There are 3 ways to turn a row about zero (a turn may also mirror it). The second row of each pair is the first, turned, with some noise. The first 18 pairs use one turn. New pairs use 2 turns, one after the other, and a turn may come again.
In the rows, 128 means zero.
Some pairs, each with its turns in order after it:
[139  92 120 130 135]
[136 122 104 111 107] -> F

[141  56 126 103 139]
[143  87  70  91 107] -> F

[146 130 112  65  64]
[180 109  81 119  65] -> T

[ 85  99 125 141 161]
[139 167 139 112  81] -> G

[136 139 190 112 109]
[140 132 120 121 194] -> F

[182 132 152  63 112]
[198 124  79 109 133] -> T

[159 142 101 170  95]
[143  87  81 138 122] -> G

[189 121 136 121 172]
[138 168  96 108 177] -> T

[104 111 128 158 128]
[135 133 124 119  90] -> G

[127 126 170 157 122]
[136 107 145 156  94] -> G

[119 125 116 187 151]
[ 83 160 155 142 138] -> T

[ 81 146 110 113 103]
[ 75 143 110 114 120] -> G

[123 110 160 128 108]
[149 125 153 116 122] -> T

[ 78 154 150  53 148]
[ 71 180 172 129 153] -> G

[ 84 114 163 191 137]
[103 131 210 130 139] -> T

[ 94 118 185 147 116]
[102 158 117  86 168] -> F

[126 114 123 140 136]
[123 131 118 123 114] -> F

[145 104 174 115 150]
[132 119  74 131 158] -> F

New pairs. What belongs after each?
[114 148 111 106 179]
[124 130 128 107  73] -> F G

[153 146 113 172 140]
[157 143 132 142  80] -> G F

[118 216 106  59 123]
[202  97  58  86  92] -> T G

[114 135  64 175  78]
[135  99 175 171  61] -> T T

[147 108  79 112  87]
[188 123 108 116 154] -> F F

[103 116 158 104 146]
[ 93 101 120 108 134] -> F T

[143 101 126 114 114]
[140 118  97 116 111] -> T T

[124  97 130 136  75]
[172 128  83 119 142] -> F T

[122 113 149  79 139]
[159 132 144  93 150] -> T G

[118  94 137 122  73]
[160 115  84 108 146] -> F T

[149 117  71 128 152]
[171 151 149  85 128] -> F F

[148  98 160 183  63]
[153  81 166  59 103] -> G G

[230 118 161 111 183]
[146 167  39 195 123] -> G F

[126 111 147 114 142]
[123 102 103 129 131] -> T F

[ 60 131 125 164 137]
[131  97 202 107 144] -> T T

[168 108 163  74 147]
[151  72 105 181 103] -> T F

[ 83 111 110  59 151]
[109  79 155  60 119] -> F T

[143 169 152 171  61]
[ 70 129 172  64  91] -> G T

[112 177 164 137 151]
[ 92 112 157 163 163] -> F T

[162 164 154 186 104]
[ 93 174 158  88 100] -> G T

[120 118 167 157 101]
[121 156 127 156 166] -> F G

[137 185 153  66 117]
[131 187 144 158  73] -> G G

[112 157 158 107 120]
[ 91 152 123 103 139] -> G F

[135 154 174 152 102]
[162 176 149 142 143] -> T T

[ 93 148 151 200 134]
[ 61 153 106 183 132] -> F G

[136 109 134 157 166]
[107 174 141 153 133] -> T G

[124 141 118 117 153]
[113 126 152 118 120] -> F T

[131  70 113 145  84]
[ 75 106 162 113 153] -> T G

[144 137  96 117 106]
[114  99 121 132 103] -> G F

[107 159  74 145 129]
[104 127 106 114  73] -> T G

[ 94 100  93 129 123]
[148  97  87 138 107] -> G T

[151 172 130 157 156]
[130 169 134 141  88] -> G F

[ 97 121 115 181 140]
[105  83 101 104 143] -> G G

[176 121 160 126 112]
[170 128 168 131 110] -> G G

[113 203 125 135  65]
[172 211 150 108 115] -> T F

[156 154 122 148 150]
[128 107  97 150 105] -> F G

[ 76 165  84 101 177]
[155 164 111  84  59] -> T G

[102  72  87  76  96]
[165  65 147  70 129] -> T F

[104 143 157 127 162]
[102 141  82 132 112] -> T F

[101 121 110 136  81]
[ 98  84 141 106 103] -> T G

[ 91 191  76 131 151]
[ 58 132 180 125 107] -> T T

[165 106 100 122 134]
[133 141  79 112 155] -> G T

